The rows come from 5 hidden closed curves, with some noise, and rows from the same curve form a group. Each curve winds through 6 dimensions. The rows are also pushed far along 3 directions, which tell nothing about the answers.
In the rows, 128 means zero.
Some rows, each with its group after it:
[162 154 157 146 163 141  99 142 105 115 132 158  84 148 123 114 116]  Zodav
[214 163 103 148 126  83 145  99  82  81 155 174  88 172 102  68  50]  lani
[144 222 114 115 147 181 171  98 161 111 172 151 113 145  84 165 140]  padod
[117 105  88 136 141 115 186  95 139 143 117 106 170  99 125 139 165]  gep
[ 83 118 139 124 144 186 127 139 183 187 101  72 192 132 156 160 174]  gep
[172 204 172 148 167 177  93 167 140 105 136 155  84 176  97 130 119]  gep
[111 167 171 119 157 187 105 172 168 137 125  97 140 158 139 167 157]  lani
[160 203 107 144 174 182 173 119 169 129 146 130 148 153  90 147 150]  lani
[130  89 148 128 122  92  99 155  91 115 130 130 125 143 142  96  98]  padod
[ 98  30 118 127  85  97 112 115 103 153  94 114 151  68 161 141 148]  gep
[148 134  77 138 145  80 204  78  97  91 151 180  91 146  89 100 137]  Sike
[121 168 137 110 116 163 122 149 159 123 143 121 134 136 129 156 137]  lani
[106 179 161 128 146 171 119 167 179 147 121 124 133 162 124 125 163]  Sike
[133 116  58 125 136 121 226  36  92  92 170 174 120 114  91 138 142]  Sike
[121 143 162 116 115 162  76 180 165 154 115  84 157 140 162 145 122]  lani
[129 161  99 128 131 186 182  81 139 135 165 174 151  98  90 152 172]  Sike
[122  82  87 119  91  65 144  96  99 117 127 135 117  81 137 118 113]  Zodav
[109 149 146 125 159 148 135 134 140 153 140 147 119 138 115 140 177]  Sike
[168 173 155 159 166 155  92 166 132 107 117 156  75 180  98 112 110]  Zodav
[169 201 163 130 109 127  84 163 142 112 135 159  80 153 109 117 106]  lani
[136 169 116 143 172 179 179 100 141 112 141 155 119 144  90 149 170]  gep
[181 156 129 134  88  82 118 119  99  95 140 178  76 133 110  92  89]  lani
[133 138  68 138 137 127 198  82 143 122 133 138 142 125  99 121 139]  Zodav
[ 85 150 160 116 150 163 120 170 172 154 127 102 155 128 125 167 182]  padod
[140 117 120 150 125 140  87 159 144 142 101 134 111 134 124 117 115]  Zodav
[141 205 149 122 162 212 140 120 148 120 171 149 127 179 100 142 126]  gep
[123  77 109 154 142 109 145 115 109 115  96 131 115 122 122 125 144]  Zodav
[ 64  63 133 115 140 115 156 111 124 164 110  99 164 123 164 127 181]  Sike
[104 189 145 114 150 192 145 127 165 118 151 128 128 147  99 164 147]  Zodav
[120 122 125 114 130 130 108 142 135 141 133 103 139 104 141 161 126]  lani
[139  77 131 139 109  97 120 113  83 115 120 156 106 132 128 113 121]  gep
[129 111  85 136 129 151 172  77 112 111 137 148 134  71 119 152 152]  gep
[144 152 112 128 120 120 167  99 109  99 160 179 111 150 105  88 115]  Sike
[171 189 110 144 116 156 126 135 155 122 138 169 110 131  87 126 124]  gep
[131 139 147 125 138  91 105 171 121 102 130 134  87 162 120 112 113]  padod
[127 122 130 115 131  94 117 134 106 105 138 136  82 162 131 121 102]  Sike
[124  86 131 123 107  39  95 173 106 120 112 107 112 150 152  85  88]  padod
[142  53 120 145 114  60  78 143  87 149  87 129 105  89 172  94 112]  Zodav
[148 196 118 139 149 164 122 155 166 114 137 151 100 146  88 135 128]  padod
[ 85 100  88 112 137 124 189  81 128 127 135 114 146  95 133 156 166]  gep
[156  91 156 136 116  93  51 169 100 130 102 110 104 155 163 103  68]  Sike
[169 131  99 140 101  92 112 139  99  89 145 177  88 122 102  91  77]  padod
[ 92  90 170 118 148 165 100 143 122 152 118  90 160 130 163 153 143]  padod
[119 149 133 112 130 122 128 126 130 117 142 123 114 147 129 125 109]  Zodav
[180 157 117 149 132 108 141 116 104  87 141 175  81 120  90 125 124]  lani
[159 162 111 150 150 124 142 132 140 107 118 140  96 137 100 133 134]  padod
[104 112 147 122 102 139  74 171 164 169  95  96 141 113 154 147 140]  gep
[125 109  56 135 151 112 233  51 114 105 141 142 141 116 101 132 157]  padod
[129 202 148 110 159 175 123 142 154 117 162 140  97 187 104 148 123]  Sike
[147 118  44 151 123  89 236  57 118 110 136 172 139 110  91  92 158]  Sike
[184 200 117 143 134 152 122 139 152 126 144 151 121 130  93 130 112]  lani
[147 190 139 131 162 140 126 150 154 111 135 125  96 190 109 123 111]  padod
[128 105 108 125 134 128 165  87 114 136 136 109 167 129 142 123 123]  lani
[147 199 101 125 150 143 162 106 144 119 164 170  99 130  94 129 138]  Zodav
[121 145 146 108 113 118  89 149 134 137 134 123 110 120 144 130 109]  Zodav

New rows. What belongs after each?
[137 102 135 142 118  94  93 168 125 131 103 121 125 117 135 113 119]  padod
[146 149 119 131 126 102 127 158 121 105 149 154 115 157 104  90  99]  padod
[104 120 109 118 139 186 157  97 131 137 154 126 169 120 128 145 134]  padod
[148 114  53 147 126 102 192  83 114  96 134 167 113  91  88 122 138]  padod
[136 169 129 126 166 171 121 146 160 147 138 101 148 137 121 162 131]  lani
[159 156  77 157 142 128 169 109 137  99 130 174  91 135  73 117 134]  Zodav
[191 192 133 150 154 120 106 166 143 110 125 135  95 175 104 110  93]  lani
[ 95  81 112 110 126 119 127 119 128 155 122  88 161  77 152 171 147]  lani
[117 176 160 115 139 148 141 120 146 132 138 130 118 161 121 134 149]  lani
[169 171 134 129 139  78 136 136 111  85 144 147  74 179 106 108  96]  padod
[104  70 109 127 124 152 145  99 118 153 124 104 185  94 152 139 137]  padod
[116 155 198 118 165 152  70 167 140 156 121  97 115 162 147 147 126]  lani
[132  95  57 145 141 123 200  77 116 114 131 142 148 113 109 113 134]  padod
[135 140 160 125 124  72  86 190 130 115 116 121  91 153 128 115 115]  padod
[102 107 102 117 109 171 140 101 148 155 129 112 174  86 146 155 144]  gep
[175 237 127 125 132 152 119 138 149 106 171 176  83 152  87 119  96]  Zodav
[103 162 123 125 145 146 149 143 179 149 118 110 141 156 124 129 162]  Sike
[173 131 105 139 120 111 138 109  98  90 140 154 103 161 117  93  73]  Sike
[116 161 117 124 166 198 203  84 145 119 157 129 166 142 110 162 176]  lani
[127  70 152 137  98  51  75 168 113 131  69  95 106 118 172 111 122]  lani
[141  94 166 142 136  95  66 181 102 119 100 113 102 158 152 100  92]  padod
[130  64 112 119  75  69  89 137 101 124 107 110 118 113 165 110  77]  Sike
[154 128 109 152 131 163 142 102 111 106 136 172 116 118  95 126 123]  Zodav
[ 96 123 140 110 140 190 117 130 142 149 144 107 164 135 144 148 125]  padod
[150 194 166 138 165 151 105 170 171 134 112 102 115 176 121 145 139]  padod
[124  93  98 130  92  90 162 108 120 112 112 128 133  95 136 131 153]  lani
[ 91 116 192 101 124 151  57 167 134 148 116  90 123 122 167 171 135]  padod
[131 115 119 134 135 125 149 120 122 114 122 126 129 109 125 149 155]  lani
[147  95 143 122 108 100  99 115  80 123 134 129 123 122 153 112  82]  lani
[146 144  93 132 158 104 173  88 111 127 147 157 107 114 122 113 144]  Zodav
[169 176 107 134 118 152 129 123 127 103 161 175 109 123  90 122 101]  padod
[152 116 103 152 139  89 143 128 122 127 106 141 108 128 114 113 143]  Sike
[ 99 137  92 118 129 124 185  97 150 149 142 148 141 105 106 137 185]  Sike
[171 184 136 126 119 111 118 128 117 103 152 153  96 127 115 109  90]  Zodav
[107  90  96 117 101 107 155 102 123 132 127 120 146  70 137 158 155]  lani
[128  81  98 134 107  70 134 121 127 139  90  92 136 102 152 127 127]  padod
[131 195 124 127 157 148 154 126 170 138 138 129 119 137  96 153 160]  lani
[102 121 171 109 100 119  80 183 153 132  99  85 128 157 174 132 130]  lani
[ 98  96  99 113 113  82 146 128 132 131 124 106 135 117 137 128 133]  padod
[ 99  79  76 127 141  86 216  63 102 122 134 144 133 114 119 121 174]  Sike
[133 144 106 126 144 145 144 106 138 164 137 131 152 100 141 126 147]  Zodav
[129 165 107 136 157 178 163 117 161 119 129 126 129 141 100 163 157]  Sike
[126 107 131 124 122  92 142  99 113 140 120 117 131 131 143 113 124]  lani
[116 106 184 121 114 133  41 180 121 131 104 126  83 159 155 127 108]  gep
[ 95  93 148 129 118 133 105 146 135 125  98 103 127 114 135 152 140]  Zodav
[169 171 136 146 140 142 127 133 126 111 139 170  93 185  92 105 111]  gep
[138 128 118 124 109 111 149 105 100  97 149 165 110 145 120  89 102]  Sike
[129 209 125 121 172 171 169 120 158 116 166 154 103 181  85 141 150]  Sike
[152 170  70 130 150 158 196  77 136 119 171 155 145  93  81 163 150]  lani
[110  77 127 114 113 122 129 105 111 147 122  90 171 111 168 137 118]  padod
[139 105  46 149 112 141 212  54 123 109 136 160 156  92  85 127 136]  Zodav
[107  37  99 144 129 103 140 106 100 130  91 110 139  82 151 137 148]  padod
[100 113 118 120 139 157 160 105 117 121 150 145 141  99 112 155 164]  padod
[ 98 103 140 120 132 175 168  92 126 136 130 109 179 126 152 150 168]  lani
[105  86 132 117 108  98 114 131 111 133 120 117 131  74 143 151 145]  gep
[141 180 128 138 147 192 109 150 159 126 136 145 116 134 102 145 128]  padod
[110  76 159 118 135  96 112 119  90 131 114 102 124 137 167 124 120]  lani
[105 101 148 122  99 134  74 166 154 165  95  99 141 107 156 146 138]  gep
[156 178  71 128 120 141 177  92 145 105 161 165 115 129  83 136 120]  Sike
[190 152 102 169 153 126 130 125 108 102 124 191  73 139  89  98 117]  Zodav
[142 122  94 137 143  77 192  78 101 103 130 136 117 103 120 115 141]  Zodav
[108  99 137 132 123 154 100 144 128 126 113 124 119 145 128 135 116]  Zodav
[ 73  77 151 106 135 161 120 119 120 144 121  94 150 121 164 168 152]  Sike
[135 157 120 138 141 137 120 151 162 133 114 117 118 165 117 115 111]  Zodav
[101  69 101 137 120  93 143 120 137 148  82  89 153  93 150 133 153]  Zodav
[154 133 100 138 138 100 186  92 122 118 131 122 141 136 115 123 139]  padod
[104 116 113 114 125  81 154 118 122 130 137 145 108 136 127 110 145]  Sike
[165 229 132 133 161 188 130 133 182 128 136 118 115 175 105 151 119]  padod
[105 126 150 104 142 133 126 125 124 133 140 101 134 157 151 137 120]  lani
[ 98  76 140 125 118 138  76 157 131 148  98  99 134 100 161 146 125]  padod
[171 171 142 135 135 133 113 123 110 118 147 156 108 117 123 112 107]  Zodav
[114 122 160 119 138 146 108 152 119 133 144 123 148 144 136 125 124]  padod
[120  97 157 135 141 100  84 166 135 154  83  82 129 124 159 138 136]  lani
[110  34 124 136 122  88 121 118  94 154  94 102 152 109 171 116 139]  Sike
[105  98  63 115 121  87 209  62 110 118 150 153 126 102 111 130 157]  Sike
